The first 9 rows are patterns. Each new row is the sum of 3 different patterns, raised or lowered, with some noise. Before adding, each is slid sideways (what falls off one end comes back at the other) and multiplied by a number that may be negative. Names go in the order of the patterns.
Some rows, each with the names of its patterns after it:
[ 21.1 -11.7  21.6  15.3 -18.8  15.0 -17.0  -6.4  -5.1 -20.7  14.0 -14.5
  -7.3  -2.4  14.7  19.1  -2.3  21.3  15.4 -17.7  -3.5 -16.5 -12.9 -18.1
 -10.1 -12.9  -6.4  12.8 -11.4 -18.6  15.2  -6.6 -12.0 -20.6 -15.7  17.0
  -3.1  10.4   1.2  14.6   6.3  13.3   9.7  17.1 -19.7  -9.0  17.5  21.2]
k_779
[  6.4 -15.2 -17.5  -8.6  -5.0 -17.8  -9.0  -4.3 -20.0   0.5  18.3 -11.0
  19.0  14.1  -5.2  19.4  -3.6 -12.7 -18.4  -1.7  -8.7  14.4 -19.7 -17.5
  18.0 -20.5  20.1 -20.7   0.9  -1.4   6.0  20.8  -9.9   5.4 -12.0  19.0
 -18.6  -3.7   4.3 -16.8  16.8  10.3 -19.6  -3.4  -0.8 -13.3  -5.5  20.3]
k_733
[-14.7   7.3 -21.6  14.7   3.9   6.4  21.7  -1.2  22.0  17.8   9.5  21.1
  12.9 -14.0  -7.2 -18.9   2.7   6.3  12.7   3.0 -21.7  -1.4   6.7  15.8
  18.7  -4.5   4.9   7.8   8.3  15.1  -6.7 -13.3  -6.2  -7.5   2.0   9.9
 -17.1  15.0 -13.4  -5.0   5.5 -11.6   2.0   2.6  18.5  -1.2 -18.9  -8.2]
k_821
[-14.8  -8.8 -17.3 -17.0   1.2   0.6  18.6   6.0 -20.8   9.6  14.6   3.7
 -10.2   3.3 -20.5   3.9   1.7   0.5  12.7   1.6  14.4 -20.7  -1.6 -12.1
  -8.3  -6.4   7.8   4.1  -6.6  22.0  -0.7  12.1 -16.7  -5.8  11.2 -13.8
   1.3  -1.3  11.9  20.5 -17.0   4.0  11.5  -4.5  15.8 -20.1 -14.3   7.5]
k_457
[ 12.3 -20.3  -0.5  -4.4  -0.2   0.7 -10.4  18.1  -3.2   1.5  15.1  21.6
 -12.2 -19.1 -12.6   0.1 -18.5  15.7 -19.4 -13.2 -21.4 -13.8  -1.0   5.9
  -1.9 -10.1 -11.4  -7.5  -1.5   1.8  -4.4   2.9 -16.0  11.9  -6.8   9.4
 -16.1  18.5  21.8 -13.6   6.9  12.5   2.0 -18.3  16.9  -2.8 -17.2 -16.1]
k_255
[-13.5  17.0  14.0  15.0  19.3   8.2 -15.5   2.1   4.1 -21.8  -7.7  -8.6
 -20.9  14.5 -13.5  15.5  13.1  -4.1 -13.0  18.8 -12.7  -3.2 -16.7  -8.3
 -18.8  -3.2  17.4   7.3  10.2  -3.5 -20.0  15.3  20.9   6.2  -6.5   2.1
   0.7  20.2  -3.0 -21.5 -18.0 -18.2  20.3 -13.2 -13.9  -2.0  -7.8  -4.9]
k_629
[-10.1   1.0  17.9  16.1 -21.1 -17.9  -1.9  -8.0 -14.6 -13.1  22.0  13.0
  18.7  -4.6  10.4   5.2   5.0  18.2  -0.1 -19.8 -16.0  -2.5  -5.5   1.8
   9.7   8.8  -3.7   8.5   4.3  -4.2  16.4   8.5  -8.0  -4.2 -20.7   4.6
  -9.5   3.7 -16.6 -18.0  -7.5   6.0 -11.1  -2.8 -16.3   6.5  10.2 -11.6]
k_952
[ -9.0  -2.7   1.6  10.1 -10.7  17.6 -16.1 -19.4   6.5 -11.6   9.9 -18.5
  12.5  -0.4  15.5   5.9  -7.6  -7.6 -21.1 -12.2  -8.2  19.9 -21.6  17.7
 -10.3  15.2  -8.6 -11.9 -15.6  -9.7 -21.4  21.4   2.3   9.9  -9.1 -13.6
  -8.5 -20.5  -1.2  15.5  -8.9  -8.0  19.0  -7.0 -15.4  -5.3 -15.9  11.7]
k_472
[-10.7 -17.5  -6.0   1.6   9.7  11.8  -7.3  19.6  -9.4  -6.1   2.1 -11.2
  11.2  -7.5 -13.9  11.5 -12.4   8.5   8.4  -1.7   3.8  -3.9  15.9  11.8
  20.1  19.0  16.1 -15.5   7.9   2.0  -8.5   5.6 -12.9 -15.1   5.1 -12.9
  -7.7   8.1  -1.0  -1.9  -8.5  -0.6  -5.3   2.3   7.8  17.5   5.7  -6.8]
k_545

New rows, each followed by the names of its patterns:
[-42.8  19.0 -26.7  14.0 -23.6  20.6   3.7  -5.5   2.9 -33.6  -1.7  37.7
  27.6 -26.1   8.3   0.4 -43.9 -15.3   1.9 -11.4 -13.4 -36.8  10.9 -13.2
  -5.9   7.0  -3.2 -17.9  -5.3  -9.8  -8.0 -21.2 -27.2 -30.4   1.4 -11.6
  -8.7 -23.2 -15.7  36.5 -11.4 -36.1  32.8 -31.9 -11.8 -14.2 -22.1 -11.7]
k_779 k_733 k_255
[  0.6  38.6  -4.8  18.3  27.9  -0.3  -4.3  15.8  -7.4  25.7   0.0  27.3
   6.1 -14.2  -3.2  -5.4  24.7  34.0  17.8  14.2 -17.5  25.3 -19.0  -7.7
 -27.3 -16.2  13.6  -1.8  16.9 -25.9 -15.3  18.8  13.7   8.7   9.1   2.4
   2.9 -16.7   1.6   9.7  13.4  18.1   3.1  -3.4  39.7  -7.3  -0.8  29.9]
k_779 k_821 k_629
[  1.6  10.6  -5.3  17.7  33.9  -0.3  25.5 -18.3 -11.1 -11.7 -19.5 -21.0
 -12.3  13.7 -48.2  11.5 -16.7  34.9  17.2   1.4  12.1 -31.5 -17.4   9.1
  -9.1  -0.1 -16.5 -30.3 -29.2  -1.4 -12.7  17.0 -30.8  -6.5  30.1   6.5
  13.1  -9.6  17.9 -12.1 -12.8 -23.7 -28.4  13.2 -58.4  -6.7  -9.5  -5.8]
k_733 k_821 k_629
[-40.6  -5.3  13.7 -30.3  -0.3   0.5  -9.8  21.6   6.5  23.2   2.6   1.8
   6.2   6.6  -0.7  33.4  33.6 -26.3   8.1 -22.1  15.1 -27.3   0.4  -9.4
  -2.5  20.0  -4.6  10.6  43.1   9.4 -10.4  14.0 -16.7  21.4 -27.2 -18.2
   2.1  20.4  10.2  20.1 -13.6 -18.2 -25.2  17.1  16.2  10.6  37.3 -14.6]
k_629 k_952 k_472
[ 12.8  -6.4  22.5  34.1   8.9  43.4  19.4  14.8  52.9  10.6  41.8  26.8
 -10.7   6.7   1.5  48.4  34.4  57.7  52.3  37.4   8.3  28.0  23.9   7.1
  32.9  -8.7  17.9  11.8   2.6  17.5  28.9   6.0  -8.2 -13.1  39.7   1.6
   9.4  16.0  27.1  52.7  16.4  -4.9  19.6  38.3  51.9  24.2  13.6  11.4]
k_457 k_952 k_545
[ 34.3  15.8  28.4  22.9  40.7  34.8  18.8  -4.5  32.2  25.2  17.9  29.9
  31.7  18.4   6.8   3.2  17.7  24.9  34.0 -13.6   7.4  23.8  17.1   8.5
  22.0  -4.5 -11.6  -7.9  18.6  53.4  -0.3  44.5   4.2  19.3  23.1  20.7
  21.3  32.3  19.9  -3.0   9.4  34.5  25.4  27.9  13.7  51.0   1.9  47.7]
k_779 k_821 k_952
[ 25.7  26.4  32.1  19.1  13.0  29.6  42.4  44.3  -0.2  17.4  30.0  28.1
  -2.7   0.1  51.1  12.5  37.9   6.5   4.2  29.3  12.1  43.0  24.1 -16.2
  -4.1  -4.3  19.0  -2.3  40.6  37.7  36.0  48.1  15.0  20.8  29.8  28.4
  28.6  33.3  -1.1   9.3  13.7  15.1   1.7  13.4   2.4  17.1  -0.7   7.1]
k_821 k_952 k_545
[ 45.9  21.6  43.8  -2.2  -5.1  24.5  21.0  24.5  -8.3   7.9  -3.3  32.4
   5.5  -7.1  -8.3  -5.7  26.7 -13.5  -1.9  -6.0  23.1  11.7 -18.8  28.7
   2.2  24.9   8.8   2.8  -8.2  -7.3  -2.7  -5.2 -19.1  10.8 -14.8  19.5
  11.8  18.4  23.4  15.0   7.2  35.0 -32.9 -13.6   4.3 -12.7 -31.1  -8.9]
k_457 k_629 k_952
[  0.6  42.4  36.3   9.6  40.1  53.4  24.5  32.1  12.8  44.8 -18.3  -1.5
   9.6  -7.7 -19.2  37.5  -0.4   1.5   1.6   9.4  26.7  13.3  -3.4   8.8
  13.9  47.7  -1.1  15.1  20.2  20.0 -16.7  15.2  40.3  21.3  23.3  20.9
  66.1  16.5  21.5  62.4  20.4 -16.1   8.4  -4.5  12.9   1.8  29.6  12.8]
k_457 k_255 k_952
[ 40.5 -22.6  -2.0  27.7 -13.9  -2.5  22.5  20.0   1.7  -3.7  31.8  32.3
  -9.7  16.1  24.1  -3.4  13.1  16.4  10.2   2.2  25.5  22.7  22.3   3.4
  13.5   3.7  34.7  24.3  43.3 -14.4  19.4  38.4  30.6  38.0 -12.2  -0.2
   3.8  40.1  29.8   4.2  19.1   0.5  29.5  -8.7  35.6  18.0  18.2  32.6]
k_733 k_255 k_629
[-13.2   7.5  30.3 -22.3 -19.8 -40.9 -13.7  -6.1 -29.8 -49.7   8.9  17.3
   8.3  37.6 -31.1  18.0  22.8 -17.3  13.7  -4.2  19.3 -17.3  -4.4  -3.5
 -16.1 -13.7   4.6  -7.3 -42.0  11.5  -0.9  27.8  35.4 -21.8  18.9 -27.3
 -24.6  -4.2 -27.3   1.8  11.0 -12.6  26.4 -19.1  37.9  25.0 -37.3  13.0]
k_457 k_629 k_545
[  2.1   8.2   6.9   1.5  11.1 -18.7  -1.0   0.4 -20.5 -28.5 -12.2   8.0
  29.1 -15.8 -15.9  26.8 -25.6  38.3 -22.0  -9.1  -2.3  -2.8   7.0 -13.0
 -18.3 -18.3  20.4   7.6  -1.4 -33.2 -19.9  39.5  22.3 -24.5   2.7 -10.1
   0.7 -23.3   0.8  -1.9  -8.6 -11.4 -32.4 -12.4 -41.8 -16.6   3.9   1.0]
k_733 k_457 k_952
[ 29.5 -17.1 -35.6  20.5 -20.8 -12.0 -12.2   5.1  10.7 -35.8  18.2  -2.3
  -5.6   4.0 -16.4  16.5  13.1 -28.9  -9.4 -35.9  -8.9  22.1   1.3  13.8
  18.2 -46.6  24.3   2.9  13.1  -7.5   7.1  -8.6  -3.0   0.0   2.5  13.8
 -11.3  -1.0  -5.4 -37.2 -21.6   9.5 -31.9 -10.0  -1.2  -3.5  -1.9  14.4]
k_733 k_457 k_255
[  3.7   1.6 -21.7 -13.9  -9.7  -1.0 -20.9   1.2 -13.1  -8.5 -32.0  -5.8
  17.4  -6.1   0.0 -29.8 -17.9  19.6   2.3  -8.4  -3.6  -3.8  23.4  -9.9
 -28.1 -12.2 -49.7 -29.4 -50.4 -32.3 -16.1 -38.9  -1.4  -5.0 -29.0 -18.2
 -32.4 -29.2 -10.0 -14.3 -47.4 -13.3 -35.5 -13.0   8.2 -28.9  28.5 -41.3]
k_779 k_821 k_457
[-21.7 -22.9   3.0 -29.0 -19.5  -3.4  22.7  37.9  12.1  29.2  23.6  -1.7
   2.3 -11.9  12.5 -10.2 -26.9  23.4   1.8  23.4  23.1 -33.8  -0.2 -28.2
  18.6 -10.9  -1.3  11.4   7.6 -40.2   5.5   0.8 -31.6 -34.8   1.0  -5.0
 -24.0 -44.3   9.4 -15.3  17.4  -4.3   1.5  -4.3 -12.2  23.4   1.2   3.5]
k_779 k_255 k_472
[ 22.0  23.5  23.0 -28.2  19.1  14.9  29.2  57.9  -7.7   4.8   3.1   1.1
   0.0 -22.2  -8.8  13.5  16.1  45.2  25.0   6.4  39.4   0.9  43.0 -20.2
  16.5 -19.3  18.8  25.4  10.9  22.1  12.0  -7.7 -24.7  15.8   0.2  13.2
  19.5  30.5  28.1   5.8  36.7  27.6  15.5  -6.4  18.2  28.6  18.7   4.3]
k_457 k_472 k_545
[ -5.9   1.3   0.0  33.0 -29.2 -12.2   9.7  -6.4  -4.3  14.0  -9.9  22.9
  26.9  15.0  26.3   2.7  28.6  32.1  22.2 -13.4  -2.4 -38.2   6.1  16.8
  25.0  34.1  -0.9  16.6 -15.0   4.7  14.5 -20.6  12.7  23.2  13.6  20.7
  11.4   3.5  24.1 -22.5  13.2  14.9 -23.4  19.0  -6.5  17.1  13.7 -25.3]
k_821 k_457 k_545
[ -2.4 -27.5  19.3 -12.7 -16.5  24.1  -0.5 -30.2   3.4  -7.6 -38.3 -45.9
   8.4 -15.5  25.2  -5.2   8.8  25.8 -20.2  10.7 -52.2   1.2  11.3  -4.2
  31.2  -9.9  35.1 -10.9  -7.7 -18.6 -27.7   8.6 -41.5  -7.4   3.8 -43.3
 -15.4  18.7 -12.7 -21.4  -7.9  -3.8   0.9 -23.1 -10.9  21.7 -49.3   8.0]
k_779 k_733 k_545
[ 17.1   6.2 -14.6 -16.9   6.3  -3.4  25.6  26.3  38.4  31.1  14.6 -11.3
  38.6   0.4  10.8 -10.5  12.1  19.4  46.6  19.6   2.2 -17.5  -6.8  16.9
  15.3  12.5   7.8  13.6 -11.2 -12.1  24.6  30.2  -4.4  18.2  22.2   2.4
  14.5   1.5 -16.6   8.8   6.5 -27.2  22.0 -15.5  48.7  47.7 -15.9  -7.8]
k_629 k_952 k_472
[  0.5  49.9  -2.9 -22.6  -8.9  -8.7  -1.0  25.7  25.5  21.7  16.4   9.1
  17.9 -24.1  -8.6  23.6 -28.3   1.5  19.4   4.7  10.3 -18.6   2.4  20.7
  -8.5  -5.6 -10.0  46.8  -7.0  -1.6  -8.1 -36.3  38.6  -6.1  19.7   7.6
  32.5  40.4  36.7  28.4  13.2 -10.7  -0.6  27.0 -20.0   6.2 -30.5  36.0]
k_821 k_457 k_472
[  9.0   1.1  18.1  33.3  -1.2  21.4  24.9  -2.4  10.1  -3.6  -8.4   5.5
  -7.7 -22.9  39.2  -5.4  37.8  19.3  -6.4  18.3  25.6  -3.5   7.9 -10.6
  -8.9 -14.2   5.6  28.0   2.6  32.9  18.5 -22.4  11.2  32.6   8.6  18.1
   7.5  12.9  39.9  12.8  10.7 -27.9 -19.5  12.1 -15.1  -7.9  17.9  -8.3]
k_821 k_457 k_629
[ -6.4   5.3  20.6 -19.8   4.5 -28.0  -7.2  -2.9  -7.0 -18.9   8.5  -3.6
   6.7  25.1  -4.2  27.0 -18.7   3.2  29.9  -8.5  42.7  28.6 -31.5  14.9
   0.5 -18.2 -14.1   8.8  11.7  -0.4 -11.2 -18.3  23.1 -26.8 -10.3 -15.7
 -33.8  -1.8  -0.2 -16.1  24.0  -1.1 -18.7  21.2 -10.2   2.0 -14.5   2.9]
k_733 k_821 k_545
[  6.7  13.7  28.6 -16.9  14.3   0.7  11.6   3.4 -36.2   7.2  -4.2  26.0
 -13.2  -2.4  -9.9  12.9  44.2  -4.4  12.7  45.7  27.7 -33.4   5.3 -12.4
 -20.4 -12.8  -2.8  -1.4  -6.7  -5.7  28.6  29.2   5.6  20.5  -8.9 -27.6
  -3.6 -12.3 -16.2  12.9 -10.3 -17.7  -4.9  10.7   1.8  28.8 -10.9  35.6]
k_733 k_952 k_545
[ -0.1  -1.5  -3.8   3.7   1.2  10.8  17.9 -18.1  42.7  32.5  24.6  34.5
  17.6   3.8 -14.9  20.9  10.3  25.0   6.1  18.5  12.6 -21.4  33.6   0.1
  21.9  22.5  17.2  24.2   7.6  27.2  10.8  33.8   7.1   9.2  25.5  -8.9
  23.2  37.3   3.6  14.3  -8.5  -0.9  23.6  56.0  13.4  21.1  26.8   9.4]
k_733 k_255 k_952
[  3.5   3.8 -23.8  -9.3  -8.9 -17.1 -19.6  17.4 -43.8 -32.7   8.6 -15.6
   7.5   2.6  -7.7 -19.7  -8.5   8.5 -21.0 -43.7  -7.9 -31.2 -15.2  -2.3
 -10.7  47.0 -14.6  19.8   9.8 -32.0 -14.0 -17.5  -4.7  10.7 -14.6  12.0
 -10.8   4.4   8.1  -4.5   1.7  17.8  -5.6 -27.8  37.1  -9.5 -27.1 -15.0]
k_779 k_255 k_472
[ -4.1  17.5 -21.7  -5.1  14.6 -37.6 -22.6  -1.9 -21.0   0.8  30.2 -23.6
  16.1  21.5   1.1   9.6  -2.7 -13.5   2.1 -12.5 -15.9  -2.1  24.5 -20.5
   1.3  -1.1  11.6  13.2  -2.7  17.3 -25.7  -9.3   8.8  17.2  -1.7 -10.6
 -27.2 -19.9   6.2  12.1  24.2 -16.4  -9.3  35.1  25.4   0.6  -2.8  17.8]
k_733 k_629 k_472
[-46.2 -20.3   1.3  15.1 -15.0 -12.4 -20.8 -26.3   1.6 -16.4 -37.2 -21.3
 -29.5 -22.0  -4.5 -47.5  -7.3  -6.4 -26.9  13.9 -26.5  -6.1 -26.7 -30.2
  -8.9 -50.3 -10.9 -27.1 -27.6 -15.0   1.9 -40.8 -23.0 -19.6   1.5  -8.0
  16.7 -21.7  25.1 -16.7 -14.4 -37.3 -38.0 -14.2 -32.8 -20.6 -23.2 -32.0]
k_821 k_472 k_545
[-40.3  10.0 -23.5  -6.5  -9.2 -14.5  15.0 -11.4 -17.3 -44.5 -23.5 -22.2
 -20.9 -14.4 -37.8  -3.3  -5.5 -22.8 -19.6 -14.8 -17.8  -4.7  25.4 -14.7
 -42.3 -48.9 -39.9   1.6 -53.4 -20.7 -18.5 -17.5   1.1   9.7  -8.5  10.3
  -0.1 -11.7   6.1 -41.8 -14.6 -43.6  -6.0 -10.7   9.8 -33.0 -49.0   0.5]
k_733 k_821 k_457
